The rows come from 4 hidden closed curves, with some noise, and rows from the same curve form a group. Each curve winds through 8 dimensions. The rows are also pushed far along 5 directions, which tell nothing about the answers.
In the rows, zero is written as 128.
Known rows, each followed by its group:
[152 120 129 127 124 142  56 122 129  88 126 156 118 131 134 105 155 148]  z_455
[147 130 142 136 116 148 112 116 132 153 142 105 128 123 150 147 110 114]  z_137
[116 128 134 125 126 158  99 121 144 108 101 131 115 141 185 127 123 108]  z_390
[ 85 131 131 165 134 108  87 127  94 142  96 105 145  60 134 129 144 133]  z_390
[154 113 127 122  95 145 160 154 130 138 149  88 149 107 148 133 120 101]  z_455
[105 122 127 151 112 129  74 123 113 164 149 108  94 123 157 158 137 104]  z_137
[113 141 135 163 161 138 127 155 126 145  89 156 148 119 150 104 145 149]  z_137
[141 119 106 112 111 106 170 142 140 120 151 136 168 153  99 120 133 125]  z_455
[147 112  68 102 137  64 182 141  90 122 162 122 157 115  59 134 118 127]  z_137
[150 124 127 130 103 148 128 135 160 129 123 133 150 121 150  82 123 130]  z_675
[126 124 130 123 133 118  63 103 101 113 147 128  71 148 109 167 146 126]  z_390
[135 137 133 125 161 164  74  97 155 104  96 190  91 191 154  97 118 144]  z_455
[145 141 160 137 149 131 112 126 111 135  91 117 112  89 119 133 130 142]  z_675
[173 125 106  95 130 113 112 114 119  90 135 151 105 143 108 124 141 136]  z_675
[ 86 116 128 120 121 126 120 155 127 145 149 113 115 114 139 146 118 114]  z_675
[122 132 109 149 145 107  79 108 107 142 123 140 111 122 127 132 139 134]  z_137
[ 42 122 146 130 155 131 119 122 122 156  93 138  81 179 146 164 112  89]  z_390
[141 134 121 150 148 122 116 137 112 132 102 134 168  90 105  90 127 158]  z_455
[ 88 142 155 143 153 144 158 118 154 111  71 133 144 156 149 126 122 121]  z_390
[132 135 154 156 121 166 141 136 156 132  88 113 176  98 176  95 118 129]  z_390
[135 134 133 147 124 172 140 155 156 156 148 137 129 161 170 118 121 127]  z_137
[121 132 154 143 129 159  87 123 147 138  87 139 141 140 169 116 122 119]  z_455
[160 125 114 146 152 125  92  87 107  92 115 124 102 136 116 134 137 131]  z_137
[127 150 138 145 165 123 168 143 110 132  77 131 162  88 120 109 128 154]  z_675
[149 135 136 144 124 136 135 121 116 117 124  90 155  79 123 125 121 139]  z_137
[161 123 122 115 102 129 152 160 107 141 189  78 138  96 111 159 117 121]  z_675
[127 111 105 107 147 108 135 113 122 106 122 158 118 178  84 115 118 123]  z_390
[108 117 119 129 125 114 121 143  99 171 127 109 117 100 136 146 116 100]  z_390
[123 142 132 132 152 128 168 123 152 136  75 152 148 142 145 100 114 129]  z_675
[159 152 165 121 131 173 108 126 167 121  71 167 129 128 188  89 130 145]  z_390
[118 133 137 156 128 150 129 161 122 163 111 106 155  82 150 108 113 133]  z_455
[106 121 125 126 144 118 109 145  98 107 124 128 123 104 126 145 147 130]  z_137
[194 138 141 107 110 178 136 106 183 115 165 152 134 198 144 114 107 136]  z_675
[ 66 120 100 129 155 102 192 162 100 150 167 124 117 161  89 163 122 117]  z_137
[122 114 124 139 139 138  98 117 122 110 124 119 110 148 142 143 126 109]  z_675
[108 132 149 149 103 154 193 169 142 201 142  85 157 115 157 137 100 103]  z_390
[152 143 128 122 144 141 144 117 131 119 118 141 132 132 128 115 119 144]  z_675
[121 146 141 128 160 147 201 146 158 144  68 162 160 156 149  94 107 131]  z_390
[ 92 128 107 134 159 115 137 130 105 129 113 141 123 137 118 126 123 128]  z_390
[100 134 129 126 140 107  97 111 127 109 130 168 125 168 101 139 157 146]  z_675
[ 33 118 103 143 181  69 161 108 110 158  98 171 120 189  94 152 131 105]  z_137
[149 144 158 144 131 131 107 115 134 119 101 139 155 114 116 116 150 157]  z_455
[117 139 147 106 128 130  64  83 135 117 154 154  66 175 125 169 137 132]  z_675
[102 135 143 146 136 119 132 177 109 161 127 116 135  87 127 146 144 139]  z_455
[159 115 126 132 102 156  70 144 118 100 145 102 121  93 161 126 142 125]  z_675
[123 117  88 112 109 125 211 154 156 135 178 143 167 166 115  98 110 124]  z_137
[116 116 113 108 152 120  88  94 132  86  96 171 101 181 132 124 129 114]  z_390
[157 131 120 109 131 115 116 105 115 102 153 129 107 147  84 140 126 141]  z_455
[115 142 145 131 135 142 148 139 167 145 140 168 128 174 135 120 137 148]  z_455
[ 82 152 169 180 153 167 156 155 147 179  67 134 142 120 175 101 125 139]  z_137
[203 125 117 122 121 161  71 107 142 113 164 135  97 159 134 118 112 136]  z_455
[126 129 160 128 111 154 106 106 156 124 140 137 127 166 132 131 128 129]  z_137
[141 108 128 128 125 144  83 132 121 121 118 111 103 113 167 140 122  99]  z_675
[111 129 137 152 142 153 148 138 137 127 106 114 140 143 152 127 118 115]  z_675
[135 134 114 109 135  99 152 145 120 119 113 150 151 110 107 112 139 145]  z_390
[161 142 130 140 140 138 123 101 147 106 118 135 142 135 119 105 123 153]  z_675
[118 126  92 128 171  87 161 108 112  88 103 163 143 156  68 103 136 147]  z_455
[ 90 132 124 122 154  93  56  88  91 110  89 145 105 122 109 151 134 127]  z_455
[164 121 110 145 125 129  79 110 110 102 156 116 120 134 120 139 145 132]  z_390
[132 146 134 152 121 159 156 133 138 135 107  90 153  93 167 113 110 127]  z_390
[142 126 113 107 119 120 116  86 138 110 167 141  81 165 131 154 136 119]  z_455
[116 110 104 130 148 104 154 139 106 121 147 141 130 148  88 132 138 129]  z_137
[169 122 122 116 132 133  86 123 119 113 113 136 110 120 151 132 131 119]  z_455
[172 139 124 157 164 131 127 158  93 122  96 117 152  70 124 112 139 157]  z_137

New rows, each followed by its group:
[118 115  95 121 124 104 122 101 124 122 134 126 127 155 118 133 114 102]  z_390
[ 89 134 134 153 163 120 139 144 108 171  70 128 115 111 156 139 122 108]  z_137
[120 115 106 152 131  95 156 162 104 141 151 107 146  94 109 140 154 129]  z_455
[191 127 136  96 108 165 116 136 161 101 158 138 115 159 147 123 120 131]  z_675
[184 130 147 104 104 178  90 127 156 118 119 130  93 129 196 118 119 112]  z_675
[119 130 105 138 169 106 111 121  95 107  96 150 126 116 104 113 136 148]  z_390
[103 134 145 128  98 150 156 157 154 154 156 123 150 149 145 132 127 123]  z_675
[115 134 117 150 163 125 169 138 118 143 111 124 129 149 127 140 118 120]  z_137
[111 141 168 134 158 146 103 110 157 136  55 181 113 184 143 111 130 130]  z_390
[111 141 122 140 178  99 121 128 121 113  69 190 137 144  98  95 154 165]  z_137
[126 134 187 131 111 193  63 131 168 134 106 132  85 140 200 127 127 120]  z_675
[ 71 134 127 150 129 127 124 119 133 146 142 128 124 161 133 147 130 123]  z_390
[112 128 130 120 167  81 121 113  89 128 109 138  99 122  69 159 136 135]  z_675
[113 112 112 100 128 120 111 116 153 111 163 162 108 184 109 128 118 127]  z_675
[ 96 135 123 132 151 141 109 115 115 135 123 125  71 150 161 161 115 108]  z_137
[109 143 128 147 162 125 148 124 141 137 100 164 138 139 127 102 130 153]  z_455
[136 123 114 145 150 121 100  93 104 102 121 114  98 136 120 146 134 119]  z_137
[122 115 101 113 131 103 142 115 130 131 146 150 135 149  95 114 118 127]  z_675
[118 122 114 111 116 119 154 134 131 129 128 122 136 131 111 110 110 122]  z_390
[ 89 135 171 152 135 155 166 158 146 171  94 107 139 135 158 141 113 108]  z_675
[147 149 158 131 152 151  73  68 151 104  77 164  79 155 176 133 138 131]  z_455
[ 95 136 142 143 156 114 112 105 121 149 101 140 129 145 128 158 124 118]  z_137
[206 136 157 135  99 170 105 144 145 147 140 113 154  93 139  98 122 151]  z_137
[139 108 120  82 103 113  92 115 116 113 179 126  72 157 115 175 134 101]  z_390
[117 122 135 118 136 130 152 188 108 132 117 104 127  87 136 140 125 119]  z_675
[117 121 139 127 119 148 166 188 116 145 127  95 143  85 150 129 122 116]  z_390
[110 128 147 155 121 137 148 187  96 129  97  75 160  29 146 120 147 134]  z_137
[103 120 112 122 127 113  90 109  97 133 133 102  74 110 152 170 124  94]  z_675
[ 66 131 141 142 168 102 143 144 113 161  92 157 113 157 103 144 139 128]  z_137
[116 132 132 140 135 130 131 162 129 129  95 144 164 105 147 105 146 139]  z_390
[123 143 130 137 141 141 104  71 157 135 121 168 109 197 140 123 117 130]  z_390
[154 116 143 133 124 167  79 129 139 119 105 116 109 119 186 125 119 105]  z_675
[177 138 101 149 131 116 135 134 118 135 128 127 169  82 106  85 129 162]  z_137
[ 68 138 137 155 154 129 155 140 105 142 106 100 120 133 140 167 126 109]  z_675
[119 137 126 137 144 143 124 127 139 150 104 155 122 164 143 107 116 127]  z_390
[159 111  89 116 123  92  89 123  94  85 155 110 119  99  99 143 147 131]  z_675
[145 111 114 104  60 133 145 147 148 146 207 102 155 127 124 127 117 114]  z_137
[110 133 125 114 170  89 108 103 105  90  89 160 130 135  92 143 139 141]  z_137
[128 129 133 137 151 116 112 139 121 108  91 156 140 130 116 115 157 146]  z_137
[ 61 134 123 165 166 121 158 131 124 154  87 138 153 151 136 127 119 117]  z_390
[197 142 155 138 122 200  64 114 161 130 121 129  98 141 189 109 107 134]  z_455
[171 122 132 111  77 167 105 110 152 102 212 102 111 140 146 144 126 126]  z_390
[163 118  90 131  95 127 156 138 106 128 176  77 152  97 128 134 120 113]  z_675
[117 121 141 114 148  98  45 113  95 116  92 153  77  98 116 141 155 136]  z_675
[169 118 105 107 103 104 174 151 139 141 180 138 184 137  67 104 122 145]  z_137
[167 134 121 123 140 149 137 122 124 115 137 123 113 134 125 119 111 136]  z_137
[138 108 122 121  97 137 108 110 137 119 154 110 133 129 138 128 117 109]  z_390
[ 61 135 170 154 139 127 132 135 130 154  91 125 143 126 133 146 137 123]  z_137
[173 136 129 134 133 150 112 133 120 109 123 121 121 115 147 127 135 136]  z_390
[ 94 147 154 127 155 167 134 119 170 142  93 177  97 216 187 141 118 111]  z_390
[ 71 105 120 121  99 107 133 142 124 154 171 112 128 149 116 161 129  97]  z_390
[ 79 131 148 155 131 143 115 132 115 156 121  99 107 123 145 152 120 112]  z_390
[108 132 111 119 154 128  94  88 121  89 136 155  88 180 130 151 131 128]  z_675
[162 116 110  88  95 129 136 136 167 121 186 150 139 158 115 108 114 135]  z_675
[165 134 120 128 129 137  55  86 134 106 124 144  93 131 155 123 134 135]  z_455
[174 139 164 135 118 182 103 160 149 145  93 119 135  94 195 110 119 128]  z_455
[101 131 122 138 120 132 133 142 146 135 134 144 152 147 144 119 136 130]  z_390
[128 132 130 139 120 118 152 141 115 113 147 100 162  79 107 131 144 149]  z_390
[166 118 140 113  97 184 113 138 153 124 124 110 113 131 179 104 101 104]  z_390
[ 54 124 116 142 167  90 132 118 105 119  84 154 130 132 119 135 145 124]  z_137
[208 137 113 144 114 116 112 124 112 127 135 100 163  68  96 101 128 158]  z_137
[112 141 134 147 142 137 147 143 126 145 121 117 134 123 119 121 115 142]  z_455
[128 114  87 148 122 105 160 141 113 136 159 102 155 110 107 121 127 124]  z_455
[141 129 143 132 125 128 114 140 118 157 139 123 133 117 114 138 126 133]  z_137
[211 134  98 138 127 126  98 102 134 110 142 153 151 121 104  75 134 170]  z_137
[147 129 167 153  76 196 114 148 171 156 132  90 156 107 195 105 115 115]  z_390
